The rows come from 4 hidden closed curves, with some noise, and rows from the same curve form a group. Each curve winds through 6 dimensions. The rows are also pushed far along 4 directions, which tell nothing about the answers.
In the rows, 128 means zero.
Known rows, each followed by its group:
[121 127 113 120 122 111 149 114 145 130 156 145 121 121 136 128 114 130
 135] : E
[149 135 138 137 127 120 131 105 116 114 158 132 115 113 124 138 119 121
 115] : U
[134 130 174 100 165 160 110 154  89 114  98 136 120 134 110 113 159 171
 166] : M
[159 120 147  73 159 118 144 103  78  85 165 127  95 102 108 119 141 118
 155] : G
[110 112 149  90 131 132 147 106 184 135 139 122 122 141  79  93 167 121
 103] : E
[ 83 112 186 123 129 150 108 122 205 178 118 150 173 143 121 103 139 141
  90] : E
[131 129  96  81 142 134 153 143 146 120 138 117 114 115 123 124 145 125
 181] : G
[139  98 152 162 121  98 137 119  79  97 122 149 128 125 156 137 103 105
  76] : M
[ 76 127 115  80 107 122 171  81 213 144 163 131 119 121 125 100 150 109
 145] : U
[135 140 120 147 122 118 141 125 107 108 144 140 115 117 149 146 114 136
 141] : G
[119 120 101 102 110 125 153 118 135 107 146 114 102 115 140 131 127  67
 146] : U
[105 158 129 163 104 155 105 128 179 148 100 117 138 139 137 125 146 148
 131] : G
[154 139 142 120 159 132 122 138  73 113 112 130 119 130 104 117 141 173
 150] : G
[132 132 108 100 128 127 138 126 129 108 151 112 107 108 143 144 133 111
 165] : U
[141 132 118 129 149 148 105 139  99 124 122 109 126 145 137 122 127 141
 143] : U
[168 132 104 169 113 103 113 125  91 130 136 130 130 115 136 154  86 104
 101] : U
[158 108  81 136 117 102 130 124  79 102 126 116 102 117 157 137  87  82
 125] : M
[ 97 108 186  66 144 155 126  95 188 138 133 120 131 131  93  80 180 115
 119] : E
[140 111 178 127 173 133 101 153  38 119 112 144 151 138 133 131 106 148
 114] : E
[144 143 128 170 117 119 115 131 117 122 144 132 129 118 144 165 101 133
 110] : M
[112 138 117  95 138 138 136 124 163 139 147 104 134 134 103 119 147 131
 141] : E
[123 158  87 121 138 138 121 159 156 160 107 108 144 144 106 128 142 190
 168] : E
[129 112 136 110 148 125 124 128  89 126 136 121 137 136 124 124 114 110
 114] : G
[140 127 111 107 143 121 110 126 105 140 128 112 136 122 131 128 119 135
 146] : G
[130 120 141 100 154 149  99 140 147 150 107 117 143 138 115 108 148 159
 144] : U
[106 167  76  97 139 149 147 140 140 130 119 101 106 149 107 106 154 173
 201] : E
[143 125 111 127 139 124 110 140 115 146 119 131 134 132 120 126 102 144
 133] : M
[117  96 185  88 130 125 131  84 175 137 171 147 131 110 110 106 131  81
  86] : M
[164 143  95  91 158 126 152 149  91 102 132 116 105 112 103 125 142 147
 189] : G
[140 101 162 137 146 114 106 133 107 148 124 156 152 135 119 122  95 143
  84] : M
[131 139 162 180 119 135  98 142 133 143 133 147 152 129 136 161 100 137
  86] : M
[122 133 113 135 110 127 135 127 179 141 125 113 128 137 103 127 146 126
 109] : E
[128 115 166 153 112 135 112 100 161 136 149 133 139 129 132 125 119  84
  66] : U
[123 147 113 141 107 138 117 110 152 136 116 116 121 125 137 118 136 121
 140] : G
[147 128 128  73 168 140 106 126  83 128 103 107 116 130 102  93 150 160
 175] : G
[149 117 121 137 123 133 117 133  88 101 129 118 108 121 152 142 110  82
 126] : U
[122 146  65 142 110 123 138 126 125 129 125 118 108 139 140 122 104 123
 152] : M
[111 135 149 119 140 137 118 118 185 145 104 125 134 143 102  97 163 197
 126] : M
[111 178  72 172  67 123 140 129 196 144 121 115 122 115 130 157 131 123
 148] : U
[150 151 106 181 112 121 122 146  89 116 129 122 126 126 139 167 100 123
 116] : U
[117 129 129 121 124 140 133 133 174 132 132 142 118 129 130 126 135 142
 144] : E
[137 142 120 163 110 129 135 138 141 125 111 143 126 123 137 132 129 138
 134] : G
[ 97 176  77 141 102 170 112 157 196 162  83  92 134 142 137 126 156 149
 190] : M
[144 136 162 192 139 148  88 185  86 132  73 140 156 149 132 151 121 173
 102] : G
[129 108 135  85 136 111 145 126 120 125 128 138 122 113 104 118 135 116
 135] : U
[176  86 189 131 170 100 123 138   4  78 145 173 120 111 147 151  91 126
  98] : G
[130 135  96  85 131 140 136 106 135 125 120 114  94 132 110  83 149 126
 177] : U
[147  89 196  96 169 140 103 145 100 122  90 152 126 139  96  95 154 166
 116] : E
[126 149 102 177 109 136 117 142 133 120  97 113 116 146 142 135 122 149
 127] : M
[119 135  93  69 148 138 136 136 142 134 100  97 120 130 107  94 166 155
 192] : M
[151  99 168 138 136 105 121 119 110 125 134 136 144 125 108 136 124 117
  61] : E
[149 127  86 123 125  99 141 117 100 118 128 120 110 121 127 126 120 131
 144] : E

New rows, each followed by its group:
[162 105 151 123 157 115 114 150  75 122 114 152 137 116 136 135 112 154
 131] : G
[117 131 109 150 107 131 113 138 178 161  93 133 142 134 136 123 129 150
 130] : E
[122 123 131 123 140 142 120 157 114 125 114 117 137 138 133 139 132 132
 133] : U
[138  93 142 105 124 100 141  90 120 124 177 150 123 104 135 126  93  69
  93] : M
[132 136 129 111 161 132 125 139  90 126 107 137 118 144 107 105 136 195
 162] : M
[117 148  83 108 117 147 125 126 143 130 127  87 115 129 136 125 139 108
 170] : G
[137 124 168  93 159 154 108 130 130 113 122 120 109 133  98 107 159 150
 140] : M
[111 137 119 134 117 131 126 126 164 139 133 134 134 123 151 135 128 144
 145] : G
[116 150  88 116 105 131 146  81 185 143 166 107 114 126 114 105 132 100
 135] : U
[130 124 157  89 151 139 146 123  79  91 139 133 101 122 121 115 147 117
 160] : M
[ 86 142 129 106 112 147 136 109 190 161 140 142 134 129 122 104 139 120
 152] : M
[125 130 117 111 139 117 141 122 141 136 146 137 127 126 118 125 125 153
 141] : E
[101 126 139 134 106 130 150  93 152 116 155 137 111 134 138 115 127  92
 105] : U
[125 162  80 146 102 145 119 109 176 144 139  97 120 133 132 122 130 114
 144] : U
[161 106 136 148 138 125 101 158  62 115  98 130 134 126 144 142 101 100
 110] : G
[124 132 162 157 108 126 123 131 161 144 127 136 149 125  98 142 130 119
  76] : U
[133 122 113 122 133 124 135 146 149 139 122 135 125 139 110 125 129 149
 130] : E
[111 129 141 172  92 141 116 129 154 140 132 138 141 129 152 147 104  78
  91] : M
[139 120 108  78 150 116 149 149  80 111 119 121 112 120 101 124 134 130
 168] : U
[ 93 138 116 172  90 140 130 133 186 147 137 130 146 139 153 146 108  93
  98] : E
[118 144 131 124 155 154  95 155 106 151  71 120 140 160 114 102 148 200
 162] : G
[ 95 135 109 152  85 120 130  99 228 182 142 122 169 124 135 130 118  96
  86] : G
[126 131 115  89 139 142 124 122 148 128 135 108 118 121 132 120 147 133
 169] : U
[125 124 127  44 170 152 146 147 157 126 125 114 116 127  89  94 177 161
 197] : G
[154 144  87  97 133 119 166 128 116 102 154 116 100 102 113 129 136 114
 176] : G
[133 151 131 178 114 122 113 132 147 146 136 132 152 125 133 159 113 153
 101] : U
[139 133  79 130 121 105 147 130 115 125 152 122 123 119 137 148 100 116
 137] : E
[129 120 129 140 105 127 126 114 140 127 141 120 131 117 139 136 115  68
  96] : G
[117 146 106 110 124 146 144 114 115  98 140 113  91 125 144 119 138 107
 176] : E
[116 134  99 113 119 128 129 115 132 135 129  99 131 127 133 121 128 100
 140] : E
[134 141 123 172 113 126 126 149 131 121 141 129 142 117 154 175 107 120
 112] : G
[109 141 100 105 128 137 157 121 138 114 154 117 103 134 121 120 132 112
 156] : E
[131 125 102 121 113 112 164  98 113  79 152 110  84 116 145 127 128  83
 133] : M
[156 138  99 101 153 120 152 144  69  89 154 118 103 110 128 147 120 129
 175] : G
[158 126 100 130 137 129 117 148  59 114  96 122 105 136 125 118 115 127
 153] : U
[146 139  73 133 112 122 130 138 121 119 105 120  96 124 142 129 126 137
 175] : E
[125  96 150 121 114  87 154  75 139 128 166 147 131 116 119 116 117  89
  66] : E
[111 130 144 114 151 146 134 159 151 139 105 144 141 143 114 114 152 185
 154] : G
[133 142  98  70 153 148 128 143 124 128 128  95 115 126 103 115 149 135
 189] : M
[146 156  73 137 113 131 144 119  85  86 145 109  76 120 150 141 118 108
 176] : U
[112 102 188  73 165 140 135 110 120 121 133 156 117 134 109  82 151 153
 139] : E
[106 125 165 174  96 108 139 101 170 153 139 166 152 129 119 130 115 126
  59] : U
[118 159  93 142 117 136 125 115 164 157 126 118 133 145 116 110 132 158
 140] : U
[127  96 200 127 143 143 105 137 124 127 105 148 141 139 119 115 141 125
  86] : U
[163 116 146 115 163 128  99 162 107 138  92 125 143 132  97 129 145 182
 129] : E
[170 125 148 154 135 113 102 129  87 127 129 140 136 115 121 146 106 135
  97] : U
[143 137 117 122 151 145 115 157  58 102  98 131 100 134 146 125 125 160
 187] : E
[160 128 149 114 153 124 123 131  96 111 132 132 124 108 115 133 133 150
 144] : G
[110 147  63 157  90 121 135 126 165 152 123 102 138 135 144 137 113 103
 127] : E
[126 108 162 144 133 129 116 100 127 129 155 144 138 136 150 120 110 110
  81] : U
[ 95 136 118  96 127 150 127 123 181 154 125 122 135 132 130 105 143 136
 160] : E
[137  80 169  58 166 113 161 106 112 106 169 164 104 124  96  95 133 118
 121] : E
[139 144  67 126 128 131 127 151  88 120  96  96 110 141 130 124 127 132
 172] : E
[140 116 139 123 137 140 118 145 114 127 102 125 132 133 117 114 133 114
 123] : G
[148 124 122  96 145 135 111 134 119 131 131 116 121 121 114 124 121 127
 149] : M
[143 122 140 106 156 120 141 133  93 108 158 131 127 114 123 142 122 132
 134] : G
[115 137 129 148 103 116 150 107 175 125 161 137 121 126 125 140 130 123
 102] : E
[120 161 105 128 121 131 137 119 167 140 150 113 129 124 116 135 138 154
 148] : U
[119 146  89 117 132 126 135 137 149 153 115 125 137 132 124 114 134 172
 172] : G
[118 116 157 120 141 144 112 111 150 136 138 133 136 138 140 113 136 138
 117] : U
[132 122 155 113 150 122 134 133 118 122 153 137 140 121 118 139 128 137
 118] : G
[134 139 109 130 133 131  96 132 111 147 105 110 138 131 135 126 122 153
 147] : G
[102 125 135  54 153 155 153 118 152 115 151 114 101 140  94  88 163 118
 166] : E
[168 110 174 163 144 121  95 149  66 130  85 152 149 129 119 127 113 146
  88] : G
[123 104 163  76 167 139 135 127 103 104 147 126 118 133 119 115 146 125
 138] : U
[114 116 138 102 117 110 172  80 164 108 173 142  96 123 108 106 143 105
 111] : E
